The first 7 rows are patterns. Each new row is the sum of 2 different patterns, raised or lowered, with some noise. Before adding, each is slid sideways (what falls off one end comes back at the other) and multiplied by a number that may be negative. Names go in the order of the patterns.
Known rows, each followed by the names of its patterns:
[-0.86  1.00  1.81  0.08  0.87  0.55 -1.64 -0.95  1.05  2.78  0.62 -0.93
 -0.01 -0.72  0.98 -0.33 -0.43  0.47  1.46 -0.43  0.89 -0.52  0.07  0.43
  1.88  0.60  0.44  1.13 -0.51 -0.25 -0.55 -0.06  0.06  0.91 -1.18  1.01
 -1.13 -0.81  0.27  1.23 -0.17]
Vezo
[ 0.00 -0.17  0.50  0.36 -0.86  0.06 -0.79 -0.49  0.05 -1.14 -1.27  0.39
  0.94  0.33 -0.51  0.38  0.16 -1.52 -0.42  0.24  1.63 -0.29  0.51  0.66
  0.06 -0.58  0.46 -0.59 -0.88  0.18  1.44  0.45  1.92 -0.73  0.53  1.59
 -0.43 -0.30 -0.68  1.71 -0.24]
Bozu
[ 0.47  1.11 -2.19  0.10 -0.14 -0.65  0.04 -0.35  0.41 -0.31  0.11  1.23
 -2.70 -1.43  1.18  0.58  2.78 -0.03 -1.11  0.64  0.65 -0.28  0.96 -0.10
 -1.83  0.12 -0.84 -0.07 -1.45  0.37 -0.57  0.03 -0.43 -0.21  1.03 -0.04
  0.79 -2.62  0.74 -0.06  0.41]
kefi
[-0.24  2.68 -1.50 -0.44  1.18  0.97  0.15  0.29  0.92 -0.19 -0.48 -0.03
  1.69 -0.18  0.95  2.10 -0.05  0.56 -0.33  0.65 -0.10  0.37 -0.30  0.43
 -0.15 -0.06  2.26  0.43  1.69 -0.03 -0.72 -2.02  1.04  2.17 -0.13  1.90
 -0.81  1.05  0.72  0.39  1.60]
bunus
[ 0.00  0.01  0.10  0.72  2.17  1.00  0.17 -0.10 -1.63  0.94  0.21 -1.97
  0.64  1.19  0.06 -1.92  0.44 -1.61  0.08 -1.97  0.06  0.36  0.35  0.28
 -0.61  1.56  1.32 -0.30 -0.15 -0.29  1.71  0.89 -0.39 -1.09 -2.55 -0.93
  1.02 -0.55 -0.11  0.01 -0.33]
beri
[ 0.57  1.58 -0.71 -1.02  0.45 -0.20 -0.96 -0.37 -2.45 -0.53  0.38  0.91
 -0.84  0.11 -0.61  0.26  0.62 -2.53 -0.54  0.04 -1.89 -0.86 -1.07 -0.50
 -0.88 -2.78 -1.06  0.19 -0.47  0.27  0.28  0.19 -1.54 -0.39 -0.12 -1.08
  0.80  0.32  2.61  0.01  1.74]
bor
[ 0.02  0.32  0.05 -0.33  0.22 -0.57  0.34  1.58  0.46 -0.06  1.95 -0.11
 -1.13  0.02 -0.30 -0.65 -0.50  0.55  1.78 -0.93 -2.45 -0.14  0.14 -0.27
  0.39  0.80  0.50 -0.64 -0.57  0.00  0.94  0.81  0.97 -2.26 -0.17 -0.03
  1.20  0.18  0.12  0.13  0.88]
Gumob

New rows. What belongs after each?
[-1.71  0.73  1.52 -0.27  0.17 -0.11 -1.58 -1.33 -0.53 -1.48 -0.93  0.51
 -0.33 -0.22 -0.39  0.50 -0.40 -0.28 -0.41 -2.05  1.09 -1.60 -2.32 -0.70
 -0.42  0.16 -1.44 -1.21  0.33 -1.31 -1.74 -0.59  1.31 -0.79 -0.61  0.81
  0.94  0.58  1.24 -0.44 -2.93]
Vezo Bozu
[-2.36 -0.90 -1.58 -1.61 -2.81 -1.37 -0.70 -2.44 -2.60 -1.77 -3.19 -2.28
 -0.33 -2.13 -2.29 -2.90 -2.03 -0.60 -1.24 -0.72 -2.75 -2.60 -0.61 -0.19
 -2.50 -1.39 -1.84 -1.52 -2.20 -2.15 -2.36 -1.48 -2.03 -3.17 -1.84 -2.09
  0.49 -1.33 -1.57 -3.16 -0.82]
Vezo Gumob
[-4.85 -3.84 -0.67 -1.05  0.41 -3.06 -3.23 -1.00 -0.40 -0.08 -0.41 -2.48
 -2.46 -1.67 -2.26 -1.54 -2.71 -1.38 -2.28 -2.31 -3.66 -2.74 -1.06 -1.79
 -0.04 -4.17 -1.37 -0.21 -1.95 -2.30 -0.89 -1.86 -2.11 -0.62 -2.29 -0.09
 -1.98 -1.61 -2.19 -1.92 -0.50]
kefi beri
[ 2.07  0.45  0.29  1.13  0.60  0.09  1.81  1.28  1.94  1.48  1.17  0.27
  2.06  1.85  3.41  2.10 -0.34  1.64  0.59  3.52  0.64  1.27  0.75  0.67
 -0.35  1.55  0.40  1.19  1.78  2.31  0.83  0.60  2.88  0.63 -0.75  3.43
  3.89 -0.35  1.74 -1.32  2.59]
kefi beri
[-4.53 -3.75 -2.78 -1.07 -4.53 -2.18 -2.38 -2.71 -2.79 -2.82 -1.47 -1.92
 -0.25 -1.26 -2.40 -1.58 -2.49 -2.17 -3.19 -4.25 -1.58 -1.85 -2.52 -2.51
 -1.70 -3.97 -3.83 -3.62 -2.84 -2.72 -2.16 -1.81 -3.26 -0.95 -0.69 -2.80
 -3.90 -3.11 -2.88 -1.25 -3.20]
Bozu beri
[-1.81 -0.26 -3.55 -3.23 -1.15 -2.38 -1.37 -1.49 -2.70 -0.85 -0.66  1.25
 -1.37 -2.05 -1.24 -1.44 -1.54 -2.15 -1.63 -2.38  0.39 -2.98 -3.42 -2.82
 -2.09 -2.54  1.43 -2.52 -1.83  0.38 -2.14 -2.20 -2.04 -0.01 -2.22 -1.46
  0.45  0.96 -2.69 -2.39 -4.22]
kefi beri
[-0.43  0.93 -1.92  0.51  0.71 -1.12 -1.93  1.08  1.57 -0.20  1.61 -0.71
  1.45  2.58  1.14  1.47 -0.24  0.88 -0.46 -0.28 -0.67  1.37  1.34  0.27
 -0.92  0.07 -1.94 -0.03 -0.46  0.00  1.18  2.12  0.17 -0.04  1.02  1.83
 -0.51  0.11 -0.55  2.03  0.66]
bunus beri
[-2.85 -1.18  0.00  0.56 -0.77 -1.52 -1.63 -0.91 -0.22 -0.82 -0.58 -0.83
 -0.45 -0.99 -2.95  0.38 -3.01  1.35  0.07 -1.54 -2.72 -0.82 -0.86 -2.08
  0.34  0.32  0.30 -1.43 -0.15 -1.81 -0.55 -1.09  0.43  0.99 -0.95 -1.43
 -0.31  0.70 -1.53 -1.93 -0.30]
Vezo bunus
[-0.11 -0.72 -0.34  0.34 -0.26 -1.10  0.03 -0.70 -0.73 -1.98 -1.52  1.18
 -0.10  2.06 -0.24 -0.53  0.09  0.60 -0.13 -1.25 -0.56 -2.85  0.06  0.04
  1.54 -2.02 -1.61 -0.33 -1.73  0.46 -1.09  0.21 -0.31 -0.72 -1.63 -1.83
  0.99  0.61 -0.73 -0.07 -1.83]
kefi bunus
[-1.83 -2.03 -3.24 -1.16 -0.06 -0.55 -2.29 -0.71 -0.74 -1.33 -0.94 -1.04
 -1.75  0.52 -0.77  1.71 -0.94  0.42 -0.11  0.14 -1.28 -0.38  0.08 -1.07
 -0.08 -1.29 -3.98 -1.37 -0.77 -0.50 -2.11 -0.37 -0.11 -1.32 -2.18 -3.27
 -1.37 -1.25 -2.34 -0.85 -1.39]
bor Gumob
[ 1.60  0.40 -0.67 -1.45  1.06  1.28  2.03  0.24 -0.08 -1.44  1.00  1.20
  0.64  0.38 -0.43  3.66  0.26  0.52  1.95  1.21  1.24 -0.18  1.07  2.31
  2.93 -0.63  0.66 -0.31 -0.50 -0.89  3.06  0.40  0.32  1.73 -0.78  0.17
 -2.71  0.31 -1.73 -1.26  0.45]
kefi bor
[-3.91 -2.53 -0.97 -2.30 -1.28 -0.44 -2.41 -3.16 -1.51 -1.30 -1.17  0.52
 -0.15 -1.15 -2.12 -3.39 -0.83 -0.76 -2.55 -0.44 -2.00 -1.79 -3.29 -0.47
 -3.04 -1.49 -3.24 -1.09 -1.22 -1.08 -1.29 -2.44 -0.17 -0.78 -1.75 -0.72
 -1.53 -0.17  0.50 -1.92 -3.29]
beri Gumob
[ 1.08 -0.33  1.00  2.08  1.02  0.57 -0.24  0.64  0.39 -0.46  3.26  2.41
  0.84  2.38  0.65 -0.44  0.33  2.10  1.23  2.82  1.03  1.87  0.33  0.01
  2.79  0.85  1.66 -1.34 -0.11  1.26  0.95  0.47 -0.47  0.04  1.36  2.24
  3.00  2.24 -0.24  0.11  0.74]
beri Gumob
[-2.26  1.77  0.75 -0.40 -0.11  0.37  0.17 -0.18  0.09 -0.92 -0.42 -0.75
  0.45  0.88 -1.59  0.23  1.55  0.12 -0.89  0.41  1.46  0.17  1.28  0.43
  1.81 -1.11 -0.21 -1.03  0.18  1.31  0.60 -1.30 -0.83  0.51 -0.74 -0.23
 -1.07  0.18  1.02  1.17  1.21]
bunus beri
[ 0.06 -0.88 -1.09 -1.11 -1.61  1.47 -0.14 -1.16 -2.47 -1.33 -0.71 -1.16
 -1.71  0.10 -0.90 -1.23 -1.67 -0.81 -0.92 -1.51 -2.09 -0.80 -1.21 -1.78
 -0.26 -0.26 -1.90 -1.04 -1.78 -0.16 -1.73 -3.25  0.10  1.12 -0.43 -2.20
 -0.64 -1.20 -1.31 -1.51 -0.66]
Bozu Gumob
[ 0.01  2.96  1.00  2.91  0.27  1.28  2.94  2.33  2.12  0.29  3.11  0.95
  1.06  1.53  0.73 -1.05  0.25  2.65  0.20  0.33  0.91  2.05  0.66  1.70
  2.90  1.46  3.18  1.34  1.69  0.60 -0.34  1.38  1.30 -1.04  1.19  3.91
  1.19  0.72  1.12 -1.37 -1.09]
bunus beri
[ 2.76  0.32 -1.87 -0.97 -0.28  2.10 -1.64  2.12 -0.02  1.45  1.28  0.02
  3.10  1.30  2.23 -1.02 -0.21  2.85  1.92  0.16 -0.38 -1.21 -0.64  0.91
 -0.09  1.71  0.14  0.78  2.13  0.39  0.94  0.76  2.71  1.26  0.75 -0.06
 -0.71  1.05  0.53  0.48  1.26]
bunus beri
[-2.97 -0.41  0.13 -0.93  2.15 -0.90 -0.24  1.53 -0.10 -0.73  0.48 -0.61
  2.30  0.42 -0.94 -1.54 -1.10 -1.01 -1.63  1.38  0.19  0.12  0.56 -1.13
 -1.46 -1.40 -1.38 -0.88 -0.16 -1.89 -0.97  0.43 -0.05 -1.16 -1.14 -0.29
  0.81 -0.38  0.68 -0.22 -0.63]
Vezo bor
[-0.65 -0.53 -1.38 -2.71 -0.22  0.12 -1.60  1.65 -0.58 -1.58 -2.46 -1.30
 -1.03  0.17 -0.37 -1.80 -0.37 -1.39 -0.98 -1.16 -0.68  1.49 -2.21  2.01
 -3.61 -1.84  0.12  1.16 -0.91 -0.95  0.42 -2.35 -2.23 -2.28  0.19 -1.71
  0.33 -0.43 -0.68 -2.04 -2.64]
Vezo bunus
[-1.34  0.19  0.78 -0.54 -3.38 -0.57 -0.89 -0.81 -0.43 -0.92 -0.37 -1.98
  0.76 -1.41  0.03 -0.50 -0.38 -3.60  0.86 -0.91  0.27 -0.14 -0.74 -0.39
 -0.47 -0.64 -0.65 -1.84  1.13  0.52 -2.30 -0.89 -1.69 -0.39  0.00  0.34
 -1.37 -1.58 -1.60 -1.10  0.21]
kefi Gumob
[ 1.00  3.35  1.47  0.35  1.82 -1.05 -0.12  0.56 -1.54  0.07  0.61  0.97
  0.38 -0.37 -3.23  0.23 -1.34  0.05  0.90  1.13  1.00 -0.88  0.83  1.19
  0.90  0.90  0.97 -0.54  0.80  0.03  0.42 -1.63 -0.43  1.23  0.46  0.05
  0.45 -0.03 -0.11  0.33 -0.28]
beri Gumob
[2.19 2.84 0.74 1.27 1.51 5.56 2.77 2.54 1.90 1.60 1.82 1.51 1.27 2.19
 2.44 0.94 3.19 0.91 1.89 1.90 1.60 1.57 1.46 1.05 3.56 3.06 2.64 2.84
 1.37 1.70 2.42 2.58 3.29 3.71 2.25 1.34 2.99 1.41 1.08 1.80 3.87]
Vezo Gumob
[-2.97  0.81 -0.93  0.43 -0.58  1.63 -0.42 -1.54 -1.44 -1.11  0.56 -1.61
 -1.10 -2.47 -0.77 -0.44 -1.31 -1.29 -0.24  0.30  2.31  0.10 -1.36 -0.28
 -0.97 -0.56 -1.02 -0.46  0.61 -0.44 -1.48 -1.00 -1.68 -1.65 -0.74  0.35
 -2.18 -1.45  1.43  0.09 -2.40]
beri Gumob
[-0.11  1.51 -0.22 -0.70 -0.34  1.91 -0.53  0.78  1.59 -0.60  0.37 -0.97
  0.49  0.93  0.50 -0.74  1.84 -0.58 -1.26  1.73 -0.09  0.70 -0.63 -0.49
 -0.78 -0.12 -0.20 -0.54  1.44 -1.21  1.01  1.01  0.53  0.58 -0.91  2.07
 -0.91  0.02  1.52 -1.27 -0.14]
bunus Gumob
[-2.44  1.68  0.58 -0.87 -1.15  0.11 -0.24  1.50 -0.72 -0.82 -1.66  0.22
 -0.32 -0.05 -0.29 -1.18  0.44 -0.43 -0.51 -0.26  0.44  1.31 -0.26  0.39
  2.28  0.73 -1.08 -1.28 -0.08  0.95 -0.54  0.53  0.21 -0.78 -0.16 -1.53
 -0.29 -2.31 -0.54 -2.53 -1.52]
bor Gumob
[-0.48  0.67  0.63  1.78  0.15  2.46  1.62  0.40  0.86  0.09  0.81  0.38
  1.79 -0.50  0.53  1.72  1.08 -0.19  1.20 -1.70 -0.22  2.33  1.80  0.11
  1.59  0.43 -0.76  1.26  1.57  3.75  1.23  0.81  0.39  0.32  1.35  0.65
  0.35  0.19  2.05 -0.47  3.40]
Vezo kefi
[-0.86  0.28 -0.95  1.71  0.06 -1.36 -0.18 -3.52 -1.50  0.67 -1.68 -1.37
  1.14 -0.54 -1.05 -0.69 -0.77  1.09 -0.29  1.45 -1.41  0.39 -0.02 -0.38
 -1.33 -0.96 -0.97 -0.63  1.97 -1.41 -1.51 -1.08 -1.09 -2.17  2.13 -0.29
  0.20  0.38 -0.29 -0.69  0.16]
Vezo kefi
[-2.38 -3.59 -2.33 -3.52 -1.16 -2.77 -3.10 -2.05 -3.50 -1.47 -4.00 -0.64
 -0.96 -2.92 -3.68 -2.10 -1.92 -3.91 -1.51 -0.49 -1.49 -3.05 -1.10 -2.05
 -3.74 -2.95 -1.57  0.28 -2.21 -1.68 -1.86 -1.71 -2.55 -1.76 -1.17 -3.44
 -2.03 -3.88 -2.24 -1.73  1.61]
bunus Gumob
[ 3.91  1.20  1.06  1.30  2.62  5.16  1.55  3.22 -0.30  0.49  3.38  2.11
  1.10  2.13  3.45  0.77  1.54  0.75  3.11  1.68  3.81  4.02  1.78  3.00
  0.57  1.89  0.76  1.73  1.16  2.52  0.12  2.07  2.70  1.18  3.23  2.29
  0.49 -1.31  3.24  4.95  1.54]
Vezo bunus
[ 2.81  2.62  2.72  2.42  0.33  1.22 -0.21  2.18  1.27  1.08  1.17  2.74
  1.31 -0.17  2.18  2.49  1.61  0.51  2.09  3.71  1.73  3.01  2.49  0.40
  1.93  3.45  3.41  1.48  0.66  2.02  0.83  2.36  2.61  1.77  1.73  1.50
  1.56  2.14  0.73  1.73  2.41]
Vezo Bozu
[-0.76  0.03 -0.09  0.44  0.26 -0.43  1.30  0.14  1.60  0.03  2.49  0.33
  1.84  1.26 -0.67  0.64 -0.25  0.11 -0.26 -1.28 -0.63  0.83  0.54 -0.49
  1.92 -0.01  1.48  0.48 -2.18 -1.87  0.89  0.42 -0.56  0.83 -0.75  0.39
 -1.20 -0.32  1.34 -0.35  2.33]
bunus bor
[-2.21 -1.40 -1.19 -1.72 -0.96 -1.16 -0.99 -1.03 -1.14  0.31 -0.83 -1.73
 -3.26 -1.36 -0.78  0.31  1.27 -0.57 -4.27 -0.65 -2.04 -0.74 -1.34 -1.62
 -0.51 -2.10 -0.36 -1.73 -1.78 -1.57 -0.65 -0.99  1.44 -0.91 -2.39  0.05
  0.12 -0.99 -1.11 -0.63 -3.08]
kefi bunus
[ 0.09  0.09  0.55 -0.68 -0.66 -0.72  1.55  0.48  0.70  1.52  0.85  0.13
 -1.50  0.16 -0.69 -0.59 -0.95  0.43  0.80 -1.18  0.00 -0.04  1.29 -0.45
 -0.72 -1.71  0.98  1.19 -0.84  1.25 -0.36  1.16  1.06 -1.62  1.06 -0.71
  2.87 -1.43 -0.71  0.78  1.18]
bunus Gumob
[-3.22 -1.71 -1.50 -2.28 -2.37 -1.38 -0.65  1.25 -0.90 -2.36 -1.20 -1.89
 -1.44 -1.91 -1.48 -0.41 -1.42 -2.63 -2.12 -2.68 -2.93 -1.62 -0.47 -3.08
 -2.36  0.28 -0.78 -3.68 -3.89 -0.27 -2.11 -0.45 -1.59  0.73 -1.52 -2.61
 -2.57 -2.08 -0.27 -2.43 -2.21]
beri Gumob
[-2.15 -0.34 -0.05 -1.31 -0.14 -0.80 -0.75 -3.51 -0.15  0.86 -1.15 -1.47
 -1.89 -1.71 -2.80 -0.04 -1.37 -0.89 -1.74 -2.76 -2.93 -0.73  0.66 -1.17
 -0.99 -2.66 -1.36 -1.92 -1.26 -2.43 -2.49  0.36 -0.43 -1.98 -2.04 -2.94
 -1.64 -2.15 -2.34 -1.83 -2.99]
kefi Gumob
[-4.21 -2.29 -1.07 -1.88 -3.47 -1.07 -1.12 -1.05 -1.25 -3.08 -1.87 -2.92
 -3.43 -1.98 -0.82 -2.22 -1.71 -3.08 -2.12 -1.93 -1.41 -1.84 -2.12 -1.26
 -1.29 -1.31  0.16 -2.98 -0.45  0.24  0.34 -1.86 -0.81  0.51 -0.44 -2.04
 -2.51 -0.76 -1.44 -2.98 -1.84]
Bozu bor
